The rows come from 5 hidden closed curves, with some noise, and rows from the same curve form a group. Each curve winds through 6 dimensions. The rows are also pushed far along 4 directions, which tell nothing about the answers.
(in the rows, 128 means zero)
Some rows, each with its group after it:
[105 120 117 182 105 118  83 146 175 112 155 101 166 129 180  91 145 100] : dev
[165 125 122 120 162 147 139  68  88 123  20  92  95 130 160 136  67  89] : koni
[139 117  90 147 113 150 129  18 139  77 141 128 176 132 159 131  89 115] : mosib
[ 83 127 158 175 150 143  82 152 177 129 167 110 125 106  91 152 186  75] : koni
[129 106 118 148 143 143  87 137 120 153 125 118  99 134 101 128 140  93] : dev
[ 87 159 111 192  64 116 129 164 128 111 169 157 146 140 184 114 104 168] : fimav
[131 116 110 109 117 130 139 104 105 124 157 166 138 112 118 124 128 178] : dev
[139 156 143 137 136 157 129  91  91 138  14  83 100 102 203 118  61 116] : fimav
[139 151 144 112 121 122 142 169 109 155  67 107 112 124 171  94  96 145] : fimav
[159  98 129  59 180 131 159  88 114 121  93 130 107 118  71 150 141 115] : mosib
[124 151 109 122  74 145 148 122 109 147 140 162 149 119 161 100 116 216] : dev
[122 121 135 139 144  93 136 223 115 158 118 138  82 124 128 119 165 162] : mosib
[116 128 140 111 136 139 111 118 137 124 137 119 130 129  92 141 133  83] : fimav
[155 133 112  45 101  95 176 145  68 127 104 161  96 149 128 137 104 189] : koni
[122  81  99 187 162 122  90  78 166  80 176 123 153 138 106 151 160  54] : fimav
[115 113  94 140  92 104 107 147 113 115 172 161 149 143 140 111 127 139] : koni
[143 134  99 134  93 132 130  55 157  75 114  99 192 155 195 101  72  92] : dev
[121 147 127 185 112 123 107 140 122 132  79 104 130 122 214 101 100 120] : fimav
[114 120 134 124 137 134 115 118 154 112 182 130 132 144  65 166 160  85] : dev
[131 128  91 127  85 117 146 137  89 128 151 171 126 141 149 112 100 195] : dev
[119 104 123 164 144 148  69 120 137 140 117  93 116 125 127 125 144  64] : dev
[114 154 140 206 120 154 102  96 141 128  96  96 133 115 195 139 117 112] : Nub
[113 175 177 156 138 131 140 197 138 163  58  92  99 119 161 123 127 119] : Nub
[114 149 165 129 144 135 102 125 141 129  81  86 122 113 140 148 145  70] : Nub
[113  97 124 148 145  91 109 182 158 117 195 145 135 139  92 127 178 109] : koni
[131 133 129 104 132 161 141  86 113 131  96 124 132 103 134 113  92 139] : fimav
[174 109 113  66 152 142 169  75 111 134 102 137 136 125 101 110 101 154] : dev
[136 138 117 112 116 152 132  84  97 141 117 148 124 120 118 145 120 155] : Nub
[ 76 172 141 199  82 138 121 156 151 130 139 138 157 102 193 106 133 172] : mosib
[147 112 147  90 183 145 134  83 143 122  91  96 111 117  82 160 150  74] : koni
[142 119 131  66 145 129 154 162  85 151  97 133  72 132  85 123  96 142] : fimav
[112 133 148 194 153 117 134 174 159 123 117 104 104 128 153 137 142 116] : mosib
[ 85 178 163 175 106 141 116 147 149 130  83  97 123 102 193 136 138 123] : Nub
[116 138 153 155 154 147  95 142 112 163  83 108  93  98 132 139 145 110] : koni
[122 130 143 160 158 140 115  93 150 117 132 121 141 125 104 167 156  80] : fimav
[154 123 105  59 110 118 172 121 120 122 133 153 149 154 100 113 116 153] : koni
[127 148 136 114 104 110 144 206 105 161 105 136 110 130 155  87 109 176] : fimav
[123 146 173 178 166 111 133 169 144 138  99 101 101 109 157 144 144 120] : Nub
[144 110 122  56 145 127 155 109 111 107 115 124  96 141  83 146  99 106] : fimav
[114 107 108 125 103 115  95 166 164 130 195 130 153 155  94 110 169 104] : dev
[164 147 128  99 117  96 178 147  74 142  93 156 114 136 165 120  88 201] : Nub
[115 124 124 140 121 104 112 209 111 147 139 139  90 153 110 127 133 117] : koni
[133 141 145 132 129 119 115 115 150 116  72  78 145 116 193 114 129  94] : mosib
[121 132 111 166 123 127 131  84 146  79 107 110 152 138 176 128  88  86] : Nub
[134 126 141  86 146 152 109  79 126 132  90 102 128 114 107 146 144  81] : koni
[137 103 106 143 139 123 111  96 149  95 141 108 143 153 125 127 110  68] : dev
[141 124 109 110 122 124 145 132  88 145 103 157 120 118 139 104 111 175] : mosib
[136 139 135 128 121 129 108 138 116 156  83 107 133 116 171 101 126 130] : mosib
[ 87 149 122 215  91 121 101 156 130 119 156 142 153 115 192 102 108 146] : koni
[155 156 108  88  95 149 165  91  49 149  47 149 114 126 176 107  51 191] : koni
[185 108 133  58 185 152 173  55 129 126  92 113 124 133  66 150 116 109] : mosib
[118 111 103 135 103  96 121 205 121 136 193 161 115 162 100 118 142 148] : dev
[139 130 153 148 176 144 108 157  96 171  60  97  51 133 100 160 128  78] : Nub
[141 105 136 127 173 120 115 137 126 128 120 109 105 136  93 140 126  73] : dev
[122 142 120 148 113 127 157 108 141  92 122 127 141 139 163 132  99 133] : mosib
[126  93  87 152 123 131  98  79 140  94 169 138 170 135 128 111 117  96] : fimav
[165 106 121  62 153 128 159 104  96 138  93 137 114 116 110 120 123 159] : fimav
[122 110 134 124 160 120 106 160 100 146  97 124  74 121  98 150 151  97] : mosib
[140 111 110  53 138 112 170 113 117  96 135 158 131 148  71 141 119 119] : Nub
[161  86  91  52 136 116 129  75 121  95 154 137 144 173  61 145 116  73] : mosib
[105 164 136 171  88 108 148 194 156 131 153 138 157 145 173  99 125 165] : Nub
[109 159 150 135 117 107 157 220  92 158 126 155  76 126 129 134 115 188] : koni
[176 131 104 100 111 129 158  68 137 112  96 115 190 149 179  83  72 137] : mosib
[ 96 104 128 223 170 150  93 103 189  99 185 117 146 116  98 151 162  63] : Nub
[146 173 156 134 106 129 135 150  91 180  77 124 111 121 181 127 117 186] : Nub

New rows, each followed by its group:
[129 101 131 165 161 147  70  70 166 114 168 101 152 133  87 159 163  42] : Nub
[114 135 168 121 168 137 112 164 119 158 118 120  74 122  59 180 167  90] : fimav
[137 142 151 118 145 132 144 139 132 139 108 114 117 134 111 139 121 113] : dev
[145 130 143 133 155 131 112 123  98 143  66  95  70 137 131 168 123  87] : Nub
[115 149 125 164 111 131 148  93 144  85 133 125 164 126 177 118  74 126] : koni
[129 110 125 125 146 140  91  74 152 110 141 116 162 127 103 144 152  63] : fimav
[178 154 142 114 146 154 170  60 120 135  44  94 134 132 168 131  78 134] : Nub
[126 108  98 152 116 111 132 140 161 108 179 144 174 148 135  90 123 130] : fimav
[ 95 162 140 200  97 144 137 140 164 130 156 139 160 111 171 115 139 173] : Nub
[ 93 104 134 139 137 113  95 191 175 118 192 114 124 133  87 119 169  82] : fimav
[138 101  92  58  95 118 117 144 110 141 180 158 122 167  62 134 157 135] : dev
[149 123 144 107 144 123 131 145 146 153 132 116 132 128 111 122 163 137] : mosib
[139 110 112 125 143 144 124  52 118 104 126 131 144 111 128 135 107 120] : dev
[116 123 136 167 134 141  88 127 188 126 131  80 161 125 150 100 150  73] : dev
[130 121 131 122 131  85 126 193 118 143 159 155 104 157  85 157 176 127] : fimav
[ 87 125 134 161 144 142 116 160 151 129 158 143 127 119  80 132 152  99] : Nub
[145 111 139 133 181 137 121 103 145 127 101 104 143 120 106 122 124  73] : koni
[ 98 142 121 201  99 134 114 114 144 111 154 136 162 105 193 107 113 158] : dev
[121 126 105 176  98 137  99 100 160 113 130 105 188 125 201  73 105 115] : dev
[ 91 108  97 161  95 127  95 157 130 138 252 195 138 138  64 143 184 161] : Nub
[123 157 176 125 146 140 128 173 136 168  62  85 103  96 158 106 130 131] : fimav
[119 121 102 127  89 117 138 125 170  98 193 142 168 153 128 119 144 143] : dev
[121 155 151 187 132 149 135 114 158 130 107 102 135 116 171 136 129 136] : Nub
[132  88  71  91 104 125 125  61 116  75 179 157 156 142 111 124 102 123] : fimav
[153 149 144 105 141 136 180 118 102 145  86 137 122 107 143 116  97 188] : dev
[133 117 127  46 130 104 151 175 109 142 141 158 110 138  63 136 160 144] : mosib
[107 112 133 147 148 139  94 154 140 138 170 128  89 145  53 175 171  74] : dev
[103 114 118 157 118 134  77 112 181 108 156 103 168 130 134 125 170  64] : koni
[138 124  90  93  97 139 164  94 132 109 170 165 157 163  88 128 116 151] : Nub
[149 152 117 108 113 123 172  94  93 105  55 125 126 139 186 123  60 143] : Nub
[154 115 141  67 156 133 111 104  99 148  83 108 106 115 101 138 130  96] : dev
[138 110 145 113 174 132 106 137 137 135  92  86 106 131 101 128 129  53] : fimav
[123 121 137 146 139 143 110  84 165 107 117  88 139 114 151 140 147  92] : dev
[109 176 145 138 108 153 159 109 144 115  61 105 139 117 181 124 100 133] : Nub
[151 127 114 115 128 148 153  43 159  97 117 121 204 116 160  93 103 131] : fimav
[135 140  97  98  68 133 161  68 138  92 149 147 185 130 175 109 111 191] : dev
[144 121 115 111 140 137 138 143  81 157  86 140  79 140 105 133 109 135] : koni
[136 151 132 114 136 175 157  31 150 101  79 109 171 110 143 127  94 109] : Nub
[155  97 143 123 210 131 141 137 119 144  78 103  70 120  84 144 134  94] : fimav
[117 129 153 193 157 124 114 186 145 153  82  89 101 102 181  97 138 128] : fimav
[130 141 132 135 124 128 135 138  86 147 102 141  96 115 150 134 106 166] : dev
[155  90 104  59 137 118 119 109 125 116 145 125 125 170  63 139 134  74] : dev
[122 170 154 129 104 116 159 179 134 144 122 130 130 132 154 120 123 173] : dev
[103 131 120 170 116 127 141 168 149 116 170 142 131 137 131 106 111 145] : fimav
[133 152 150  77  98 110 137 198 100 174 133 147 101 138 107 134 154 178] : mosib
[121 147 166 157 140 116 115 200 130 160 119 102  70 142 122 161 153 112] : mosib
[132 115 132 155 142  97 130 161 157 118 176 134 138 150 109 136 152 114] : Nub
[140 111 145  90 184 153 117  67 106 114  91 105  88 122  65 179 107  47] : koni
[130 144  87 121  50 107 149 134 128 105 164 158 179 163 183  86  88 180] : dev
[ 96 164 159 194 102 134  99 175 180 149 132  97 163 108 194  87 147 132] : dev
[150 124 133 121 158 123 156 131 127 129  99 121 119 143 116 128 111 113] : fimav
[202 124 109  58 126 127 178  86  76 149  81 137 120 152 134 118  76 184] : mosib
[159 104 128  87 176 146 129  78 136 117  92  89  99 153  72 170 129  51] : dev
[ 88 133 151 186 137 102 105 186 161 109 164 116 114 123 135 148 161  99] : koni
[118 132 108 143 104 146 134  64 169  84 134 116 177 132 160 122 120 112] : koni
[108 125 149 145 147 115  99 179 116 155 150 144 104 114  95 144 167 120] : Nub
[113 175 184 185 140 132 125 178 158 150  77  76 112 118 178 130 125 105] : dev
[135 135 136  84 105  86 147 222 119 157 154 148 109 160 103 122 155 167] : mosib
[152 129 132  97 146 155 126  87 126 139  88 100 106 151  91 163 126  79] : Nub
[106 107 134 211 167 129 111 143 182 114 152 108 133 113 136 121 155  96] : fimav
[160 122 110  87 142 148 185  64 106 103  84 128 125 126 137 114  57 150] : fimav
[102 157 126 196  80 116 115 178 120 143 146 141 118 137 183 126 132 171] : Nub
[122 104 131 191 155 133  96 114 184 116 165 103 151 118 134 126 168  96] : mosib
[153  97 102  79 136 105 169 102 135  89 179 159 151 151  85 131 120 142] : dev
[152 143 128 100 129 122 161  81 113 103  94 127 131 148 136 161 102 114] : fimav
[155 135 102 112 114 126 169  64 123  83  95 124 169 147 177 106  50 126] : koni
[140  89  95 136 147 114 119  96 122 104 162 154 136 141  97 148 151 113] : fimav
[139 154 115 105  96 158 185  55 126 105 120 151 180 110 164 102  71 192] : fimav
[118 135 112 125 104 129 142 121  91 120 133 156 108 125 140 139 104 171] : fimav
[ 86 141 109 183  73 114 106 174 123 121 173 152 139 135 170 106 114 152] : fimav
[137 101 115  61 147 148 146  65 118 104 144 141 121 117  66 149 121 120] : fimav
[132 107 105  74 112 111 154 111 157  97 221 167 174 151  64 133 154 141] : dev
[ 92 137 116 141 104 154 112  81 169  87 150 122 167 128 129 140 138  84] : Nub
[119 126 141 143 145 123 106 120 118 123 119 122 114 115 130 154 142 106] : Nub
[ 88 165 175 196 132 121 109 188 125 146  98 107  88  92 183 142 138 138] : koni
[163 113 135  47 161 112 173 114  97 121 121 146 100 135  68 161 123 139] : dev
[139 162 115 118  82 105 176 133  95 118 117 164 137 153 171 132  92 188] : fimav
[159 128 109 112 125 120 158  76 121  94 105 130 161 148 155 117  74 121] : Nub
[143 111 121 113 129 124 129 156 103 168 158 160 110 127  95 126 156 184] : mosib
[121 174 158 131 107 129 120 120 107 126  48  88 116 109 211 132  92 118] : koni
